Every row belongs to one group in each of 3 separate groupings. Each group adds its own fixed numbers to the row, and there is some noise. The rows also spread widely along 9 directions, which tell nothing about the answers.
In the rows, 128 means zero.
Some rows, each with its group in each grouping after it:
[107  73 101 105 157 111  95  62 199  91 136 111 158 164 135 176 139 149
 143 137  98 161 187 113 180  88 134 120 142  91  94 106 117 143 101 106
 133 167]
Z826 E magik
[169 119 110 170 147  85 164 129 105 171 101 100 150 108  94  89 157 149
 104 178 135  98 117  95  99  89 108  79 163  90 144 130 126 156 127 148
 135 117]
Z100 H sal
[107 126 144 136 142 131 133 170  43 115 105 119 122 100  53  74 133  89
 160 114 122 144 102  52  64 150 114 158 191 178 120  87 169 137 112 195
 140 152]
Z100 E bomup
[ 75 149 111 140 112 123 128  93 169 114 114 142  97 125 131 137 116 145
 146 118 112  58 165 140 138  85 155 184 114 100 125 147 151 148 130 100
 131 125]
Z859 C sal
[ 99 120 124 141 146 139 148 168 105 124  98 114 105 103  95  67 172 129
 108 145 155  85 111 121 102 158 126 137 129 151 128 128 165 142 150 157
 131 109]
Z859 C bomup
[144 159 116 135  80 131 147 167  44 161 130 137 114  86 116 141  88  86
 144 115 160 119  92  97  28 138 121 146 154 193 155 130 174 115 141 149
 146 134]
Z946 R magik
[ 90  63 103 111 138 147 163 130  92 140 128 100 187 126 106  98 176 164
  89 150 145 175  94  81 112 122  93  62 133 149  90  48 163 115 103 166
 156 162]
Z946 R sal
[117  86 109 113 164 108 110  69 186  89 126 121 162 167 142 151 180 157
 138 154 102 170 170 117 166  90 121 131 139 101  88 116  85 151  89 127
 121 152]
Z826 Y sal
[100  71  86 139 115 123 147  98 201 114 116 102 151 118 167 137 155 136
 113 187 169 103 130 147 155 119 128  74  69 137 104 146 160  88 171  96
 120 119]
Z826 Y sal
[109 116  99 112 115 125 123  83 112 140 139 129 167 156 136 161 121 152
 124 112 106 177 143  91 118  74 123 126 156 110 108  77 121 136  77 129
 145 171]
Z946 H sal
[124  99  92  96 150 132 107  71 159 128 149 113 129 149 175 167 119 170
 127 115 110 144 166 147 154  90 155 128 125 107 135  93  99 143 115  97
 146 151]
Z946 Z bomup
[168  91 102 146 181  92 132 120 146 129 117  90 127 117 127 112 189 158
 105 187 140 106 140 133 133 116 126  96 136 112 143 140  93 163 131 136
 126 107]
Z826 Z bomup
[130 110 104 132 157 132 163 112 119 139  93 105 106  85 125  84  96 102
 153 149 136  51  98 152 100 140 151 106 139 156 160 123 183 108 181 139
 169 127]
Z859 C sal
[137 137 102  91 173 145 124 114 130 163 147 123 114 143 156 114 107 176
 106 105 108 103 148 177 125  99 161 127 149 100 164  87 106 161 134 113
 160 132]
Z946 R bomup
[114 106 146  95 171 157 168 159 128 122 106  98 132 123 120  45 166 120
 117 133 119 150  93 142 131 175 113  99 152 140 125  90 141  97 171 157
 154 131]
Z859 Z sal
[ 80 129 113 114  99 148 131 111 152 142 132 135 141 151 151 139 135 163
 102 109 116 150 152 109 134  91 118 135 119  99  96  90 123 124 109 114
 148 145]
Z100 C sal
[107 100 134 120 124 122 140 135 114 106 100 111 174 141 110 104 166  91
 133 138 119 204 103  79 112 140  79 105 159 136  92 113 145  94 127 155
 129 159]
Z859 H sal
[149 132 129 138 138 106 124 136 107 116  94 117 124 118 115 109 123  71
 158 136 122 133 118 119  90 143 121 142 169 140 148 161 136 120 160 137
 124 132]
Z859 H bomup
[124 121 122 110 149 128 124 131 156 113 131 138 135 153 147 114 200 152
 104 147 119 159 155 150 151 124 107 137 133  92 105 128  79 148 113 128
 113 114]
Z859 H sal
[ 81 146 150 123  93 145 148 164 115 121 113 112 120 112 102 114 106  95
 138 102 130 132 115  88  90 161 122 163 140 163 121 116 192  93 159 144
 140 147]
Z826 Z magik
[120 151 157  99 148 154 155 161 147 127 112 126  99 122 143  66 106  75
 152 108 107 132 115 171 110 182 136 146 152 134 142 127 139  92 197 136
 142 118]
Z100 H sal
[144 104 101 125 127  95 107  85 128 117 135 123 147 132 121 175 141 132
 151 143 125 154 152  99 112  89 120 135 144 128 116 133 121 155  97 125
 124 148]
Z946 R magik
[134 178 117 104 102 143 121 145  67 146 127 144 103 116 143 142  61  83
 160  82 121 126 108 127  51 124 137 172 169 171 169 127 146 110 146 127
 163 150]
Z859 R bomup
[106 183 134 114  97 145 120 123 161 119 129 156  58 121 161 153  62  84
 176  83 118  76 161 173 101 146 178 214 122 145 151 170 157 119 180  89
 132 121]
Z946 C magik
[152  97  70  99 153 110 102  52 168 129 160 134 143 149 188 188 140 170
 136 146 113 158 170 154 154  59 130 111 121  89 120 104  62 152  88  95
 150 141]
Z100 R sal
[153 138 102  92 104 160 155 177  45 190 155 125 142 109 151 129 114 134
  87 118 161 168  85 118  50 141 109  94 152 173 148  73 143 108 129 154
 176 143]
Z946 R magik

New rows, each followed by its group in each grouping:
[144 125 103 110 144 127 117  88 122 135 126 118 108 120 162 149  54  86
 176 106 111 114 131 154 100 128 172 143 153 150 168 121 149 115 162 108
 154 150]
Z946 H bomup
[126  77  88 111 167 120 127  86 145 114 132 105 152 126 133 137 150 146
 137 159 126 129 134 130 133 107 128  99 127 129 118  92 131 134 111 134
 148 145]
Z826 R sal
[107 120 133  80 125 136 109  86 153  79 127 128 131 148 165 157 112  70
 190  93  87 202 133 126 135 135 123 165 149 151 109 124 112  83 137 113
 146 166]
Z859 Z sal
[ 92 169 152  92 131 162 132 126 168 109 119 128  74 123 140 110  68  96
 170  77  91  87 153 174 133 155 171 196 137 125 148 135 161 108 194  98
 146 131]
Z859 Z magik
[113 100  99  74 138 157 115  98 103 120 162 140 147 148 174 160 125 132
 138 107 114 201 130 132 116 131 133 137 140 155 107  57 114 118  87 139
 153 167]
Z946 H sal
[131 129 134 108 123 145 156 163 148 133 120 123 112 111 160  95 126  75
 136 132 141 143 102 164 111 170 119 103 133 149 132 139 131  70 193 121
 146 117]
Z100 E sal
[ 50  92 138 106 155 179 164 156 149 122 121 113 134 134 116  54 197 172
  77 129 138 133 123 138 150 164 122 118 107 128  85  73 155 129 136 155
 133 121]
Z946 C sal
[ 99  83 158 102 166 150 157 158 134 115 103  83 152 138 110  56 180 122
 105 125 122 191  99 110 133 177  98  89 150 139 103  91 142 102 168 159
 139 144]
Z946 Z bomup
[150  56  96 101 121 127 140 138 146 130 125  97 194 137 163 140 197 124
  71 177 165 224 100 112 132 145  62  29 117 134  90 114 118  79 148 126
 140 143]
Z859 R magik
[ 54 109 126 118 119 158 153 112 176 125 113 113 140 144 131  99 136 157
 104 110 118 114 136 128 151 118 138 122 111 107 101 100 167 112 151 114
 143 149]
Z946 C sal
[128  60  87 124 142 122 127  91  95 107 140 109 137  96 131 153 163 136
 151 168 148 160 119  91 108 116 116 117 115 172 100  79 127 132  84 158
 149 143]
Z100 Z sal
[126 107  89 107 161 162 140 148 142 148 146 116 103 109 176 111 142 170
  87 159 170  79 130 189 122 150 160 110  93 152 146 101 136 131 159 124
 145 104]
Z826 Y bomup
[ 53 110 129 119  74 151 145 145 168 111 121 119 163 143 149 129 135  98
 110 123 143 171 117 106 129 147 104 115 103 141  85 116 178  59 157 114
 125 151]
Z826 H sal
[137 108  84 167  91  89 121 108 122 127 123 126 144 116 136 175 163 139
 120 174 171 126 138  90  99  85 117 120 111 146 116 171 129 146 112 118
  99 128]
Z946 Y bomup
[ 77 145 151  96  95 165 121 185 147  94 150 155 122 149 149 134 185 119
 107 116 150 187 149 123 116 179 107 191 108 164  76 132 124 118 128 143
 102 120]
Z826 Y magik
[114 132 109 149 122 109 147 114 172 160 116  99 148 135 112 127 118 173
  89 142 129  73 153 114 136  73 130  98 135  73 136 130 161 144 148 101
 140 132]
Z826 R magik
[127 108  89 113 141 143 135 131  66 165 140 117 135 116 136 124 112 157
 103 121 141 134 112 115  84 118 142 107 148 151 145  67 147 142 108 151
 158 147]
Z946 H bomup
[149  80  81  96 149 110 106  46 140 115 143 117 168 153 167 188 154 158
 137 144 102 195 153 108 151  67 115 101 146 105 106  89  69 136  69 117
 154 170]
Z859 Z sal
[145 117 130 140 131  97 128 142 164 107  95 112 134 133 140 112 160  80
 129 161 138 150 125 140 126 151 106 110 133 118 126 190 119 103 184 110
 103 113]
Z859 H bomup
[ 88 149 107 111 104 173 159 157 163 175 138 123 101 125 178 105 100 171
  76 113 162  65 132 185 124 127 164 120  90 129 149 123 162 111 191  91
 138 111]
Z946 Y bomup
[129  86  77 105 141 111  94  42 155 100 155 126 146 148 174 210 141 158
 156 145 108 167 171 119 146  69 137 140 122 123 110  94  82 146  67 111
 146 160]
Z826 Z sal
[164  82  81 123 146  85  95  60 126 103 132 114 152 126 135 201 119 107
 173 154 123 157 147  95 109  93 125 123 148 147 124 125 124 139  97 127
 141 162]
Z826 R magik
[149  96 108  85 183 141 128 114 154 125 127 100 116 130 179 111 138 127
 122 137 121 142 125 183 145 154 138 100 131 132 150 113 100 109 174 113
 157 128]
Z859 Z bomup
[113 132 119 132 102 108 118  74 193  91 117 137 108 129 171 172  82  65
 197 123 115 115 155 163 134 120 155 166 111 133 132 187 144  93 175  73
 111 134]
Z946 H sal
[140 132 103 143 140  99 140  83 139 155 117 120 154 149 116 128 147 188
 115 145 110 107 158 105 129  48 133 116 160  79 133 119 103 178  96 130
 127 141]
Z946 Y sal
[ 64 116 126  90 146 166 129 112 184  89 142 127  98 133 159 123 127 133
 150 108 110 114 156 170 159 151 158 175 100 139 113 100 139 110 148 110
 140 129]
Z826 Z sal
[169 143 104 117 139 120 137 135 163 170 128 117 114 130 180 119 113 136
 100 137 136 105 134 182 119 111 133  90 127  91 168 151  94 114 187  87
 147 107]
Z100 R bomup
[ 91  89  92 100 148 164 131 109 148 111 117 110  91 100 171 118  87 100
 150 127 149  78 118 181 124 168 167 129  90 177 140 114 183  89 191 109
 160 131]
Z859 C bomup
[ 49 135 134 128 143 164 169 157 158 127 124 125  88 109 103  59 131 160
 116 116 135  35 138 170 145 138 166 148 111 116 125 108 187 137 168 128
 128 108]
Z946 E sal
[ 85  78 104 109  99 139 122 113 172 101 135 113 165 140 155 167 151 128
 114 147 155 178 140  97 140 135 112 112  93 153  75 111 160  92 131 122
 127 153]
Z826 Y magik
[220 127 108 116 158  85 122  89 125 151 119 115 138 135 159 156  99  90
 153 145 109 161 137 142 100 117 134  97 191 114 168 149  93 130 150 121
 144 140]
Z946 H magik
[112 144 117 134 120 147 181 160 131 174 118 120 131 119 130  76 146 175
  74 144 154  80 117 145 111 116 134 102 125 115 136 115 152 129 158 130
 135 113]
Z946 Y sal
[165 115 121 100 194 104 113 104 130 131 112 104 163 168 117 103 161 153
 117 131  83 169 143 118 134  91 105 104 194  77 134 104  74 164 111 138
 147 155]
Z859 R bomup
[117 107 100 108 122 125 108  71 147 100 120 116 115 108 159 169  39  53
 212 104 119 120 120 148  99 134 161 148 125 181 152 146 181  77 185  90
 149 163]
Z946 R bomup
[138 171 128 121  87 120 105 147  95 132 146 160 113 136 124 173 129 109
 143 104 124 178 157  82  81 103 111 182 171 132 118 134  98 147  88 137
 125 140]
Z100 E magik
[130  92  79 145 151 105 139  80 118 135 119 107 148 110 112 140 130 164
 137 171 133  78 136  97 110  77 143 111 139 135 129 101 154 158  93 143
 146 145]
Z826 Y sal
[144  87 114  72 150 130 102  74 175  90 126 108 142 155 199 165 114  76
 169 115 101 219 132 150 144 144 123 113 140 143 125 127  92  74 164  94
 153 166]
Z859 Z bomup
[111 103 119 120 143 124 134 106  97 109  99 109 151 120 101 113 109  89
 169 128 103 148 108  92 101 127 120 125 168 148 121  96 172 109 127 154
 151 167]
Z859 H sal
[ 85  71  98 113 133 152 121 143  55 114 142 115 151 106 101 125 158 142
 126 132 153 176 103  66  85 141 102 131 124 184  88  47 163 135  80 180
 150 155]
Z100 R bomup
[127 119 118 130 164 100 117  76 136 125 106 109 152 157  97 123 128 159
 146 121  85 130 163  94 131  69 141 140 180  89 130 112 118 176 100 133
 132 163]
Z946 Y bomup
[121 100 113 114 188 143 144 127 146 126 126 111 109 113 121  82 145 161
 108 147 132  74 146 173 152 148 154 125 125 108 132 100 152 158 154 138
 137 109]
Z859 H magik
[ 43 126  94 108  74 173 123 122 144 135 158 140 132 144 167 167 115 181
  94  95 151 127 155 122 131  94 149 158  82 137 100  91 163 125 110  98
 131 150]
Z946 Y bomup
[132 128  93  98 162 162 159 104  93 186 127 108 113 107 147  95  66 154
 125 109 111  86 112 145  92 115 164 106 156 131 165  41 152 124 138 144
 204 152]
Z100 C sal
[ 93 140 133 127 126 148 151 181 127 120 128 132 100 105 103  89 167 137
 107 135 154  83 131 146 116 154 123 161 112 132 119 139 164 141 157 132
 118  97]
Z859 R magik
[111 161 129 119  99 131 141 112 177 125 110 118  91 114 151 140  57  94
 160 101 111  73 147 156 127 123 159 162 126 119 153 170 170  95 207  78
 142 129]
Z859 Z magik
[151 135 121 111 135 114 130 111 194 159 110  98 165 177 174 130 101 126
  95 119  95 164 144 144 144  98 124  78 162  64 153 135 101  98 179  84
 145 150]
Z826 H bomup
[127 130 135 135 130  89 148  91 191 129  92 104 167 156 118 114 131 116
 137 130  89 139 142 115 144  84 108  93 161  71 127 161 123 111 168  97
 122 150]
Z946 R sal
[ 62 134 137  68 109 170 114 135 192 117 135 122 163 193 176 136 120 127
  98  70 100 212 146 133 152 131 109 131 129 105  98  97 126  73 157  91
 146 171]
Z826 R bomup
[123 127 130 169  98  85 141 139  87 117  91 122 158 115  77 118 172  89
 142 157 134 146 108  53  82 107  82 134 162 137 109 156 150 128 107 157
 109 138]
Z859 H sal
[144 103  75 127 130 147 165 146  36 199 133 100 147  90 128 103 117 172
  82 153 173 104  80 104  53 114 136  67 145 178 159  61 168 132 118 171
 172 146]
Z946 Y bomup
[142  55  91 150 123  98 148 106 141 140 123  83 166 109 128 142 179 164
  90 187 166 144 124  92 133 106 106  52 107 128 105 123 140 123 132 125
 133 132]
Z946 Z magik
[109  75 117 118 130 131 123 111 130  90 119 115 123 107 132 143 144  87
 160 143 145 155 121 112 111 167 130 136 117 184 101 124 164 111 143 143
 131 143]
Z946 C magik
[135 100  96 134 169 113 124  92 137 137 133 105 108 114 127 126 136 180
 129 146 121  81 159 134 136  88 154 132 127  98 144 105 111 173 117 122
 143 122]
Z100 Z bomup
[167 151 136  89 174 145 144 148  90 152 130 125  99 114 126  90 102 112
 148 107 112 117 118 164  79 161 149 142 180 148 172 104 135 141 162 152
 162 127]
Z946 R magik
[ 82  76 120 127 160 122 152 115 183 108 108  89 171 142 105  87 183 155
 102 163 127 130 132 112 162 118 106  81 120  98  93 104 152 116 143 132
 129 138]
Z826 R sal
[ 59 126 153 130 143 158 151 168 120  81 120 144  85  91  86  64 174 115
 162 131 148  83 125 137 107 186 146 206 110 185  99 130 179 147 141 170
  99 102]
Z946 Y sal
[170  44  52 146 173 100 153  74  93 154 128  88 149  81 134 128 133 155
 127 205 160  80 102 131 107 100 146  49 124 151 149  85 158 143 115 150
 158 131]
Z946 H sal
[110 121  79 117 113 129 111  77 116 119 142 140 118 127 155 188 107 135
 154 123 125 120 149 111  98  86 149 165 127 155 126  96 133 138  81 124
 156 153]
Z826 C sal
[ 75 126 121  85 150 180 151 133 144 119 124 124  89 106 145  86  75 108
 155 101 120  71 118 186 129 158 170 140 131 155 142  90 189  92 184 117
 168 138]
Z859 E sal
[118  49  97 114 181 127 138 102 124  99 119 104 171 127 112 103 214 168
 113 185 139 160 120 100 144 122 101  86 132 141  80  76 125 148  85 170
 134 143]
Z859 Y sal
[105 137 106 113 120 152 154 141 159 175 127  93 125 133 165 109  96 166
  78 118 132  91 129 150 129 112 151  95 115 106 158 100 150 103 179  97
 164 133]
Z826 Z bomup
[110 125 129  66 154 163 108  93 137 121 141 133 124 164 151 138 101 135
 144  73  84 180 158 129 128 131 150 163 166 125 118  67 120 138 112 136
 164 170]
Z946 C magik
[134 129  76 136 135 107 131  48 146 158 134 127 132 131 142 166  93 189
 134 139 112  64 168 133 127  34 169 129 141  93 148 114 124 172  98 102
 147 147]
Z946 Y sal
[157  94 110 157 170  78 153  94 150 142  98  83 154 118 102 103 173 158
 118 188 117  98 133 103 135  82 118  77 158  86 140 128 111 153 124 137
 134 129]
Z826 Z sal
[124 114 123 151 130  87 109  94 121  83 120 143 129 123 106 154 167  99
 182 150 120 145 149 101 112 110 122 180 144 137 107 157 118 157  92 138
  94 131]
Z946 H sal
[124 118 107 128 144 153 174 161  56 163 120 113 112  75 102  76 110 117
 131 136 155  78  78 128  63 148 145 107 161 186 155  81 188 116 147 174
 166 131]
Z946 E sal
[ 98 182 124 126  56 130 120 120 112 135 131 141 106 124 135 182  61 105
 156  79 113 119 149  93  86  91 139 196 145 136 137 141 160 115 129  99
 143 155]
Z859 Z magik
[166 107 117 118 187 116 138 113 174 136 111 101 114 128 157  91 124 117
 127 150 120 100 133 194 144 148 152  94 142 105 168 147 117 130 197 105
 130 109]
Z946 H bomup
[133 117  87 155 118 106 117 147  75 118 133 136 105  83 115 148 173 123
 134 171 180  86 122 117  77 121 119 157 110 171 132 155 142 158 107 139
 113 101]
Z859 R bomup
